The first 9 rows are patterns. Each new row is the sum of 3 different patterns, raised or lowered, with some noise. Before adding, each is slid sideways (what falls off one end comes back at the other) and multiplied by a number that may be negative. Names go in the order of the patterns.
Some rows, each with the names of its patterns after it:
[ -2   4  -2  -2  -4  -3   4  -8   1   6 -17   3  -7  -1  17   7   4  -2
   1   3  -4   0   1   4  -1   1   7   0   6  -1   5   7   9 -15  -4   1
  -2   0  -1   0  -2  -5  -7] => Q255
[ -3  12   4   0  -5   5 -10   2   6   6   4  17   7   2  -4  -1  -3  -2
   7  -3   2   3   2  11   0   2  13   0  17  10   5  -1  -5   3  -1   0
  -3   3   0  16  -1   4   2] => Q897
[  0   4  12   0   2  -9   3   7  -6   5   9  -5   7  17  -1   0  -3   4
   8   2   0   1  -1  11  -2  -2   3 -12   2  -2  -6   5  -1   2   1   6
   1  -6   6   2   0  -4   2] => Q780
[  1   5  -7  -1   0   6   0   0  10  -8 -10   3  -3  14  -9 -17   9  -3
  -2   1   1  -2   0  -2   8   2   8   8  -2 -14  -1  -5  -2   9  -1  -3
  -3  -5   6  -1   0  -2   5] => Q61
[  5  -1   5  -9   3  -3   7  -9   4  -4  -8  -2  -2 -13   5   8  -1   2
  -3  -2   2  -3 -15  -1  17  -2  10   5   0  13   0  -6 -17 -13  -6   3
   5  -7   5  14  -1   0  -2] => Q779
[  3   0   1   1   1  -4   3  -1   8  -3   5  -1  17  -9   3  -1  -7  -5
  -2   3   9  -1 -11  -1   9  -2   5   3   6  -2   2   1   5   8   9  -2
   3  -3   0   3  12   6  -9] => Q487
[  2 -10   7   2  -7  11  -5  -2   0  10   2  -2   1   1  -1  -1   9  -3
  -6   4   3   0   4  -3   8  -1  -7   2   1   7   4 -13   4   5  -6  -7
  -2 -17  -5   6  -4  -3  -1] => Q728
[ 11  -1  -3  17   3  17 -11  -3  -5  -1   1  -1  14   0  -1   5   0   5
   0  -1  -7   3   1   0  -4   8  -4  -6   6  -8   0  -9  -5   0  -9  15
   2   1  -6   1   8  -6 -17] => Q235
[  6  -7  -4   0  -7  14   3   0   0   2  -9  -3  -6  14  -3  -6  -1  -1
   3  -3 -12   2  -5   1  -3   9  -4   3  -4  -9   4   4 -17  10  -4  -2
   8  -2  -3  -3   1   2   9] => Q453

New rows, each followed by the names of its patterns:
[  3   7 -19   3 -15  14   2   7 -10   9   0 -14   8  14   0   4  -7   3
  17   9  -9  -3  -5   2  -7  11   2  -1  11  -3   4   8   2  12  -9  -6
  -6   2  12 -10  10  15 -11] => Q779 Q487 Q235
[24  0 12 20  2  8 -3 18 17 11 11 15 11 17  1 -1 10 -7 11 -1  5 10  2 16
  2 12  8 -3 20  7 18  2  5  3  9 22  0 -2  3 16 11 12 13] => Q897 Q780 Q235
[ -1   4 -20 -21  -7 -21   4  -8 -27  -3  -4  -7 -11   1  -4 -13   2  -4
  -4   3  12  -7 -16  -8  -8  -8   5   3 -15 -12  -6   0  -6  -2 -11   5
  -6  -5 -11  -4  -1   9 -21] => Q61 Q487 Q728
[  6 -11   0   9   7   9  -3  -6   7   6   5   3   6   0   3   5   4  11
  10   6  17   1   3   2  -3  13   8  -4   2   1  -4   3   6   2   5   5
   2  -2   6  -1  16  -4   7] => Q897 Q487 Q453
[ 14 -17  -2   7 -10   5  16  -7   3  -1   0  -6  -2  -4  -8  -5  12  -9
  -1 -19 -16  -3  -7 -15   3 -10   7 -19   7   2 -10  -7 -10   7   2  -5
   0  -2   9  -9   0 -14  -3] => Q780 Q487 Q453
[  9   1   4 -15   1  -6  -8   5  20   1   6   2   0  -2   7   3   3  -2
   6  -7  10  -2  -1   5  10   6  -7  -5   4   7  -3   5   8  -1  -2  -5
  11  20  -7   5  -4  -3  -1] => Q255 Q61 Q453
[-22  -3   3 -11  -6 -15 -15  -5 -11 -30  -6   2  -4 -15  -6  -2   0 -10
 -18 -18  -8 -19  -4 -11 -12 -16   0 -18   1  -1 -11 -12   9 -24  -4 -10
 -10 -10  -3 -12 -15 -11 -17] => Q255 Q779 Q453
[  8   6  10  11  -3  11  10  20  21  14  17   3  21  16   7   6  19   2
   7  15  18  13  27  13  15  16  14 -10   6  12   4  11   6  10  19  12
  11  21  10  20  19   8   1] => Q255 Q897 Q779
[-10   1  -2  -2  -4  -6  -7 -10  -8   3 -17   3  -2  -9 -10  -4  -7   9
 -24   4  -7  -9  -1 -12  12  -4  -9 -22  -6   1  -6  15  -4  -1 -14  -2
   4  -6   4   5 -10   3   6] => Q780 Q487 Q235
[ -5  -5  -1  -3  10  -6 -12   6  -1  -5   7 -16 -18   4  -3   0   2  -3
  -5 -16  -8  -1  -1 -14 -11  -3  13 -16 -15  -8  -3  -3 -12   7   1   6
  -5  -2   2 -10  -5  -6  -2] => Q255 Q780 Q235
[-1  5 17 15  3 14 17 15 11 18 18  5  3  4  9  8 20  6 10  2  2 15 11  3
  7 20 12 13  0  8  5 12  3  8 28  2 10 12 10 30  0 -3  4] => Q61 Q779 Q728
[18 -9  4 11  1 12 31 18  8 17  7  4 23  7 -1  2  9 23  2 15  1 35  7 13
  6  9  2  3 22 17 12 15  1  8 21  3 17 17 -2 16 25 17  0] => Q779 Q487 Q453
[ -5 -11   2   1  -9 -18   5   8  -4  12   4  14  -8   0 -10   4   4   5
   7  -3  -4   4   4   7  10  -7  -4  -2  -1  -8  -5   1   3  -2  11  -5
   0  -3   9  -7  -3   1  -3] => Q897 Q487 Q235
[ 10  -3 -16  11  -2  -9   9   4  -1  24   6  19 -13  14  -2   7  10   6
  15  19   6  -1   6  -1   9  10  -6  12  23   2 -11  21  -8  -4   6 -11
   9   5  17  17   4  17  -1] => Q780 Q779 Q235
[  0  -6   3   1  11   5   5   9  -2  -8   1  -4  -5  14  -1   5   2   2
  10  -1   0   1  11   3   4   0  -2   1   6   5   2  11  -7 -13   2   0
  17  -5 -15  11  -6  -4  10] => Q780 Q61 Q487
[19 10  8  7 15 -1  7 15 10 14  4  2 -1 17  5  8 -1  4 15 15  9  0 17 -4
  7 11 -3 20 12 15 23 19  3 18 12 12 -1 -6  8  5  3 12  5] => Q255 Q779 Q728
[ -6   3 -27  -8 -11  -8 -13 -14 -10 -17  -9   0  -3 -17   0   0   0  -9
  -2 -20 -25 -12  -9  -2 -16 -14 -17   2   0  -9 -19  -6   8  -7  13 -12
  -8 -11  -8  -3  -7   1  -4] => Q897 Q780 Q728
[17 -4  1  2  9  4 -2 15  8  7  7  7 13 11  7  3 -1  9 11  4  6 23  0  4
 33  5  7  7 -5  1  8  8 11  6 16 10 -6  3 -1  9 -2 -3  8] => Q255 Q780 Q235
[ -4   2   0  -8  -6  -9   0   0  -6 -13  -8  -5  -7 -14   5  -7 -11  -6
 -13  -3  -7 -17  -5  -6   1 -12  -2   2  -6   1  -1  -7  -9  -4 -10 -11
  -7  -9  -5   8 -15  -1  -9] => Q61 Q779 Q487
[ -2 -12 -13  -3  -7   3 -13   1  -1  -6   6  -5  -5 -18 -17  -7 -14   5
 -10 -10 -13   7  -5  -8 -18  -1  -1  -7   3  -9  11 -21  -9  -5  -5  -5
   6  11  -5 -16  -6 -11  -7] => Q897 Q487 Q235
[ -7 -11   0  -7  -2 -17  -1  -3  -9  13   3 -10   7 -12  17  20  -8  -3
  -6  -1  -7  -1 -10   2 -13   8 -20  -3  -2   8  11   7  -1 -18  -4  -8
   7   6  -8   1   7   2  -9] => Q897 Q61 Q487
[-18 -13 -13  11  -2  -8  -3 -12 -22  -8 -15  12 -15 -24  -3  -5  -7  -7
 -14  -8 -12  -8  -4   1  -5   4 -14 -26  -4  -5 -25   9 -13 -16  -2 -12
  -2 -12  -8  -4   3  -4  -7] => Q780 Q61 Q453
[  3 -11 -10 -10  18  -7   7   7  14 -13  17  -7  -2  -1  -2   0   6  -4
 -23 -12  25 -18   0   0   2 -12  -5 -12   3  -1   9  -7   1  -7   6  -6
  -2   7 -12 -14   0  -5   3] => Q487 Q728 Q453
[-14  -2   0 -10  -8 -10  -9  -2  -2 -14   6  -1 -14  -6   4 -31  -9  -7
   1  15   4   4 -10   2   6  -9  -3 -15   4   0 -15   6 -10  -7  -3  14
   7   4 -17  -4   6  -4  -2] => Q255 Q897 Q780
[ 12  11  27   2  11  21  -3  -5   0   8  19   9  10  11   7  19   4   4
  13 -16  13   7 -10  17  -5   7   8  15  17  -8  13  10  14   2   6   0
  21  12   7  13 -18   7   7] => Q897 Q780 Q235
[  3  23  35  -3  11  11 -17  18  -4  29  12  12  12   6   2  10   4  -5
   8  12  11   7  -1  18   6  10  12  12   3  19  12  11  19  16  15  18
  10  18   0   4   8  21   7] => Q780 Q235 Q453
[-18  -4 -12 -28   0   7  -9  -4 -25  -1  10 -16 -18  -9   3 -18   1  -6
 -10  -5 -12 -20 -29 -14   1  -9   2 -12 -15   0  -6  -6  -4  -7 -10  -5
 -18 -10 -10 -12  -7  -1 -14] => Q780 Q61 Q779
[-28  -2  -5   2  -2 -10 -24  -5 -22 -14   2 -22 -18 -24   3  -3 -21  -9
 -20  -9 -20 -16 -17 -11   2   1  -7 -12  -1 -16 -26 -19 -10  -3 -15 -28
  -6 -12  -5  -7  -5 -19   2] => Q61 Q779 Q235
[  4  -7 -13 -10 -24 -15   2 -19  -2   0  -9  -8 -18  -6  -4 -22  -9 -18
 -19  -5   5 -10 -17 -16 -18  -3  -3  -9  -5 -15  -1 -13 -10 -22 -17 -15
  -7 -10 -13 -17  -8  -6 -18] => Q897 Q780 Q61
[ -1   0   4   1   4   9  -8   5   0  -8   2 -13  12  -8 -25  26  -2  -7
  -2   4   9  -6 -21  18   2   6  25  -1   8  -7  -6   2   8   4   1  10
  -2   6   5  -1   5   9  -1] => Q780 Q61 Q235
[  1  -2   1 -21   1   4  -7   8 -13   5   4  -1   7  -1  -5  -6  -6   1
 -14  -4  14  -6   1   4 -12  -8 -12   4  -1  -1 -13   0   5 -23   1 -14
 -16  -4  -2   5   0   4  -3] => Q897 Q61 Q235
[ -5  -5 -12 -19 -23   1 -18   1  -1 -17  -9  -6 -10  -9 -26   8 -11 -14
 -18 -10 -11  -4  -9  -8 -18 -18  -9  -2 -13   3  -8 -20 -10  14 -15  -8
 -15  -8   4 -11 -11 -12  -8] => Q780 Q61 Q453
[13  7  6  3 12 12 -1  0  4  3  7  6  0  8 10 17  5 13 -5 13  0  1  3  7
  9  6  4  8 19  3  6  5  7  3  0 13  6  2 10 -8 -5  7  6] => Q897 Q779 Q487
